The first 6 rows are patterns. Each new row is the sum of 2 different patterns, raised or lowered, with some noise. Before adding, each is slid sideways (what falls off one end comes back at the other) and multiplied by a number that may be negative. Names go in the order of the patterns.
In the rows, zero is written as 128.
Some rows, each with the names of its patterns after it:
[131 102 110 182 146 142 119 133 100 113 112 112 162 155 153 150 143 138
 131 140 119  74 119 146 141 130 124 110  99  80 138 130 127 157 131 149
 115 139 135 131 144 131 151 130  74 122 118] : (2)
[123  95 128 102 114 177 154 112 128 126 115 126 122 130 163 127 116 106
 127 116 137 126 128 144 139 102 106 128 110 125 136 128 121 133 115 146
 117 113  76 137 114 142 125 138 145 122 118] : (1)
[126  87 137 182 130  77 109 142  94 129 128 136 140 152 101 127  92 128
 145 146 132 156 153 114 137 119 124 112 106 129 127 122 129 130 130 115
 117 136 121 132 139 150 117 156 133 135 129] : (0)
[125 122 108 123  94 108 119 151 127 124 135 135 182 144 136 134 141 122
 134 125  96 132 132 122 126 154 113 107 121 140 108 137 130 139 129 139
 130  89 137 136  81 113 129 145  88 108 112] : (5)
[173 114 128 129 135 129 127 161 114 128 125 137 113 114 157 141  97 127
 134 128 101 123 143 128 131 105 123 121  74 132 127 153 120 125 142  95
 128 111 124 124 176 124  74 147 128 135 123] : (4)
[134 122 113 141 129 107 100 122 174 123 101 135 138 182 100  92 128 163
 104 126 126 103 131 139 140  98 154 121  74 129 129 141 119 135 137 124
 126 127 136  95 103 119 121 154  74 120 133] : (3)

New rows, each followed by the names of its patterns:
[102 150 128 134 121  99 122 116  97 105 125 117 115 128 185 151 134 122
 154 142  80 112 132 145 116 156 135 131 124 111  80 104 105 115 121 158
 110  85 168 176 127 105 152 132 139 141 156] : (2) (0)
[123 111 116 139 126  87 103 113 130 137  91 150 116 125  96 116 124 105
 128 103 125 146 120  67 125 164 133 103  92 121 106 114 115 115  98 121
 123 101 112 132 114  76 129 130 102 105 142] : (4) (3)
[138 110 117 116 147 146 130 144 104 125 107 140 120 123 140 139 102 104
 146 124 130 137 110 152 138 110 140 122 121  77 132 125 155 126 109 146
 136 112 116  62 143 123 113 150 165 113 129] : (1) (3)
[136 137 136 143 166 130 140 185 165 124 147 149 162 160 179 182 115 155
 157  93 136 132 170 114 131 135 136 145 116 145 164 141 150 164 168 157
 116 141 179 168 152 171 172 157 166 122 107] : (2) (5)
[155 143  91  87 119  88 114 117 130 125 176 178  97 115 164 148 125 180
 161 178 116 122 114 127 130 142 145 105 112 124  95 110 125 124 190 142
 156 148 155 149  87 112 118 138 139 170 141] : (2) (0)
[ 84  76 103  78 103  74  92 115 140  85  43 111 148 108  85 131 109 100
  93 117  72 124  83 140  96  74  99  93  80  76 108  62 110 129  99 122
  93  99  77 104  98  95 107 103  95  86 102] : (0) (4)
[158 161 154 168 153 147 178 174 153 159 189 171 147 178 105 207 160 157
 155 208 165  93 160 232 203 155 146 166 184 146 136  84 214 198 194 127
 168 148 156 160 128 162 137 200 138 184 233] : (0) (3)
[147 133 124 118 121 114 100 121 139 130 110 124 132 116 103 129 129 128
 135 131 117 143 103 133 125 139  90 131 179 111  82 101 134  97 151 124
 105 143 149 107 122 120 117 141 139 133 152] : (0) (4)
[122 154 145 106 135 118  71  71 138 141 102 145 123 149 112 130 135 114
 133 125 167 134  75 126 124 166 116 115 185 157 139 124 132  82 118 117
 110 158 172 141 137 140 147 119 146 124  86] : (2) (5)
[112 118 110  81 118 131 108  65 115 101 110  92  98  80  86 116  98  95
 147 132 105  96 137 132 122 108 117 121 120 139  94 112  76 106  92  85
 122  59  93  90 104  76 102  89  99 153 111] : (2) (5)
[140 135  89 137 161 127 133 139 136 120 160 138 135 139 139 128 131 156
 144 135 143 143 147 120 135 149 139 155 135 147 163 140 139 131 170 150
 151 166 138 150 126 160 151 138 145 141 148] : (5) (4)
[ 85  91 144 103  84  70 116  97 110  98  97 119 107  96  89 102  70  94
 103  92  86  69  77 104  85  74  62  99  88 120  91 101 112  94  74  98
  86  96  72  97 128 114  76  94  87  83 115] : (1) (5)
[174 116 133 117 132  89 121 131 128 119 124 145  94 127 121 138 106 145
 140 111 115 157 130  94 131 153 102 108 127 138 122 115 121 169 119 110
 104 114 117 108 169 129 137 135 132 120 142] : (5) (4)
[149 181 153 155  81 165 203 146 157 155 170 111 165 154 137 151 140 149
 150 184 147 159 149 164 172 125 144 205 156 142 145 183 153 145 156 153
 188 168 145 195 153 149 130 168 159 137 194] : (1) (4)
[118 120  99 123 126 162 129 131 125 125 146  94 116 116 140 132 127 131
 156 140 102 109 126 119 107 120 124 134 138 168 166 111 117 111 137 141
 137 176 120 139 126 112  97 115 172 109 124] : (2) (4)
[142 145 155 125 144 138 139 166 157 145 146 141 141 142 133 136 166 130
 136 131 145 140 168 140 118 151 173 139 127 159 135 142 144 141 130 159
 138 173 137 129 109 145 124 141 154 141 157] : (1) (0)
[144 160 137 148 149 121 146 138 144 140 190 155 121 157 131 181 148 168
 131 148 151 142 145 156 182 141 119 145 165 131 129 133 167 147 148 128
 157 132 145 168 143 140 126 158 125 117 176] : (4) (3)
[149 144 127 127 160 144 147 165 155 143 129 144 148 162 127 145 162 151
 115 135 151 149 124 125 172 180 152 130 155 138 169 126 124 163 178 148
 158 156 140 153 157 147 104 156 152 126 149] : (2) (3)
[105 130  95 105 101  92 130 155 112  90 123 175 131 117 153 120 131 116
 124 104 117 120 148 123  95  97 146 107 109 128 115 117 118 129 133 141
 135 137 133 128 126 133 138 109 101 114 120] : (2) (0)
[116 113  79 105 141 100  98  82 111  90  67 116 119 134 111 109  97  85
 118  63  97 107 169  79  46 115 109 114  90 147  70  97 105 132 111 105
 146 101 147 119 125  98 107 135 127  81  87] : (5) (4)
[140 140 173 120 159 152 157 170 168 149 151  92 146 159 166 133 155 205
 154 167 140 151 121 126 140 140 169 171 167 165 151 151 157 155 147 121
 155 157 179 153 152 138 128  93 166 187 150] : (2) (0)
[147 149 135 135 174 154 116 148 131 130 113 138 177 113 145 126 144 135
  81 157 142 156 121 139 185 106 128 134 146 173 172 121  93 184 129 150
 136 172 134 155 153 133 161 142 143 131 145] : (4) (3)
[ 90 122  88  87 131 133 114 137 157  94 104 106 124  88 110 117 127 112
 129 122  81 116 120  80  98 120 140  96  91 119 119 117  99 110  56 109
 144 139  81 102 135  98 168 133 129 130 147] : (0) (5)
[164 162 138 162 159 174 159 128 154 154 178 139 147 202 174 158 162 172
 143 144 158 145 185 172 178 171 172 188 157 164 179 131 152 165 189 174
 167 150 145 138 168 177 170 186 150 174 156] : (2) (5)
[114 112  90 100 100 109 112 107  65 104 136 116  98 113 113 107 103  94
  96 130  91 124 121  95  91  99 101  93 107  96 109 118 120 126 133 104
 109  92 106 102 106 130 100 119 105  96  66] : (0) (4)
[131 136 134 109 139 128 153 120 141 121 141 122 140 135 138 148 130 133
 106 140 129  92 138 137 129 104 122 123 116 125 128 129 114 109 123 142
 106 133 137 146 162 144 142 119 141 120 137] : (5) (4)
[131 155 221 157 174 163 149 180 174 198 152 194 142 119 170 161 171 120
 159 169 159 153 171 167 137 166 152 155 191 120 141 182 184 162 144 189
 160 146 132 161 195 159 166 167 167 244 152] : (5) (3)
[145 148 112 134 113 129 134 175 138  69 158 141 172 124 183 111 135 129
 128 140 138 168 141 136 147 154  87 108 172 144 102 139 142 138 105 107
 150 137 150 113 134 125  84 139 126 151 143] : (1) (4)
[122  70 105  97  97  98  88  95  76 113  97 115 100 132 127 105 104 114
 111  84 136 118 112  97 127  90  96 113 110  83 105 140 101  87 142 126
 106  96 125 117 117  81 113 124 123 128 120] : (5) (4)
[ 70  95  87 134  96  97  81  97  98  70  83 122 122  94  80  96 101  87
  91  59 117  96 100  83 142  87 101  93  94  77  73 108  83  97 145  93
 111  93  62  67  99  92  92 102  87 114 104] : (1) (3)
[165 118 133 199 135 166 218 161 164 146 146 154 159 174 164 169 143 190
 183 155 156 151 224 167 166 158 162 173 152 157 188 175 172 128 198 182
 161 139 110 180 183 162 133 183 188 164 199] : (1) (3)
[131 150 131  94 131 162 137 122 147 137 107 109 114 112 160  96 144 132
 125 118 114 123 116 123 108 129 163 135 122 132 136 171 107 106 128 156
 122 123 130 111 126 126 141  97 143 122  91] : (0) (3)
[126 144 141 150 110 143 147 139 145 152 160 119 167 144 150 139 149 120
 136 178 159 104 124 153 131 146 136 149 151 172 126 143 140 141 158 140
 154 162 155 150 152 146 140 132 106 147 170] : (0) (4)
[100 104  88  94  70  93  58  87 155 112  57  87  98  68  92  89  98 125
 107  69  77  76  83 107 104  96 116 114  70  84  88  80  84  90  93  91
  95  83 108  88  79  52 107  80 108  95 111] : (1) (0)
[163 154 163 177 173 140 172 160 154 167 166 193 157 161 168 152 162 149
 175 204 163 175 160 174 158 143 137 155 167 163 181 205 168 134 144 187
 167 145 181 160 165 150 161 179 193 156 185] : (2) (0)
[ 76  90  91 105  96  84 126  75  86  77 106  59  77 114 104  64 116  90
  61  64 120 116  82 112  69  86  80  33  80 110 115 107  86  96  50  87
  56  70  96 131  93  45 118 105  96  87 139] : (0) (4)
[129 111 118 130 110  93  83 170 144  88 142 114 119 119 111  78 151 160
  92  94 108 110  88 123 113 132 120  90  96  88 111 114 126 112 123 132
  83 124 130 102  62 127 125 137 102 126 130] : (1) (4)
[141 142 150 131 149 117 134 142 108 122 139 144 146 138 154 151  99 123
 148 108 142 148 101 126 132 119 109 129 140 132 139 114 132 109 103 119
 169 149 132 148 138 163 146 143 132 150 114] : (1) (5)
[ 57  91  73 106  94 102 104 103  93  62  95 127  95  80 130 103 115  90
  72 106 126 103  95  99  83 107 113 107  96 111  94  56 108  93 102 109
 113  92  96 100 101  93  76  91  94 100 107] : (4) (3)
[153 152 169 160 125 161 159 113 126 127 138 109 152 138 152 182 151 132
 112 155 151 163 159 194 146 123 140 143 146 127 158 156 141 131 133 141
 142 148 191 188 152 144 147 165 108 124 155] : (2) (4)
[174 127 161 144 160 149 126 147 116 142 162 161 150 152 169 130 120 132
 132 151 143 146 173 147 174 129 139 137 135 167 154 175 171 140 111 146
 162 130 135 147 143 113 150 137 145 128 143] : (2) (4)
[127 137 163 152 169 159 167 158 148 160 148 142 200 165 169 179 158 177
 116 152 146 160 171 193 165 162 178 163 135 125 149 159 189 143 128 174
 243 156 144 153 147 169 191 202 195 172 158] : (2) (3)
[121  79  96 100 102  86 129 108  73  92 141 101  90 112  98  92  92 116
  80 107 126 126 100  79 109 110  92  88 108 105 107 119 116 118  85  97
 102  95  95  68  98 102  93  96 102  90  90] : (0) (5)
[119 164 143 159 148 161 160 120 146 155 116 135 146 164 130 128 141 144
 132 122 150 108 129 135 159 145 169 140 114 174 186 164 139 176 141 149
 138 120 132 165 143 168 164 125 120 139 132] : (0) (5)
[ 97 121 102 107 116  98 121 122 102  94 115 134 121  94 112  90 155  90
 104 117 144 115 112 109  99  96 124 106  91 163 128  73 113 116 114 112
 115 121 139 115 107 105  94  95 119 111 136] : (1) (3)
[130 130  89 113 113 111  66 129 114  99  94 106 135  81 109 117 120 134
 108 105  86 117 126 111 106  99 136 122 106  96 120 129  90 120 160 113
 106  96 120 111 100 138 113 111 102 107  70] : (4) (3)
[100 127 145 140 158 171 148 114 143 126 137 147 122 161 176 133 115 158
 129 133 185 156 134 145 162 113 142 183 134 150 114 157 151 181 134 154
 123 137 156 140 151 152 127 210 147 161 150] : (1) (3)
[132 114 125 105  80 128 118 118 124 155  94 120 115 134 103 122  90 137
 160 129  82  69 139 100  77 105 127 144 101  80 104  85 115 113 128  93
 125 128 127 127 108 123 111 147 131 126 118] : (0) (5)
[149 155 152 127 167 148 134 123 139 151 149 156 148 124 172 135  97 144
 169 134 148 155 111 144 133 152 131 171 141 122 160 139 157 130 146 140
 131 143 145 147 124 124 140 132 158 106 136] : (0) (3)
[106  82 144 100  48  80  99 109  80 105 112 129 132  56 101 131  95  69
  62 144 139  91  85 115  99  95 122  90  86 126 121  67 144 162  96  83
 125 126 105  96 109 120 107 123 147 131  88] : (5) (3)
[135 174  95 146 113 128 118 109 134 118 138 156 127 147 144  91  88 135
 142 128 136 128 146 129  90 128 136 157 131 141 148 124 125  98 122 151
 142 142 143 137 120 127 108 122 164 102 134] : (1) (4)
[136 129 146  75  68  95 138  76 103 120  80 101 104 116  66 134  96  48
 113 110 102  83 109 102  98 107 102 108  76  71 104  93 123  22 102 101
 119 100  91 124 102  77  73  80 149  84  73] : (1) (3)
[188 119 187 176 174 116 150 215 170 170 101 150 133 140 136 155 187 192
 216 174 171 177 170 148 169 136 164 168 194 155 157 136 138 112 170 203
 155 182 213 195 151 155 211 183 194 165 186] : (2) (5)
[117 126 117 129 152  73 133 144 158 130 125 155 117 121 108 132 169 159
 116 112 155 177 123 110 164 156 122 136 139 122 139 167 139 117 157 142
  88 132 156 153 115 142 148 137 121 135 152] : (4) (3)
[102 111 204 156 140 110 159 120 131 117 121 172 159 172 158 148 124 133
 143 118  79  86 135 135 124 117 115 101  92 160 128 125 161 134 130 127
 153 140 124 155 127 148 122  83 120 122 157] : (2) (5)
[142 185 167 170 167 170 134 157 222 150 164 158 165 103 181 193 164 130
 148 171 117 175 162 168 161 189 158 138 131 185 171 168 164 202 180 143
 166 154 180 159 157 209 159 155 145 170 168] : (0) (4)
[133 116 117 103 112 123 159 142 110 119 113 101 101 122 104 151 145 134
 154 125 116 125 131 118 128 114 143 131 173 112 124  94 131  92 102 122
 130 126 181 116 106 131 118 115 123 145 125] : (1) (0)
[162 148 118 197 190 134 202 164 159 109 204 176 169 156 160 173 139 200
 178 168 127 171 172 127 141 129 142 145 148 163 164 140 160 184 171 155
 169 202 129 172 157 171 148 167 175 157 156] : (5) (4)
[103  56  94 108  93  94 118 114 168  97  60 109 120  79  84  84  80 107
 106 112  77 126  86  48 106  97 115 100 127  99 123 103 105 108  72  46
 103 143 121  14  78 114  75  96  87 117 111] : (0) (3)
[ 95 135 118 117 117 140 119  86 121 118 103 110 120 160  92 105  91 117
 115  96 133  99 117 110 130  86 119 154 108 145 119 122  93 133 112 118
 111  94 119  97 124 115 130 102 113 121 103] : (5) (4)
[167 135 124 122 141 129 160 148 168 131 121 125 126 121  99 154 137 178
 133 158 147 136 130 127 141 141 135 169 146 144 151  99 109 130 144 114
 141 130 139 137 144 124  96 148 178 160 121] : (1) (0)
[167 136 146 203 192 177 162 202 142 152 134 157 190 174 201 181 187 172
 169 139 157 158 144 172 169 167 130 159 145 126 167 165 164 164 176 176
 156 165 177 174 160 155 200 165 120 157 172] : (2) (4)
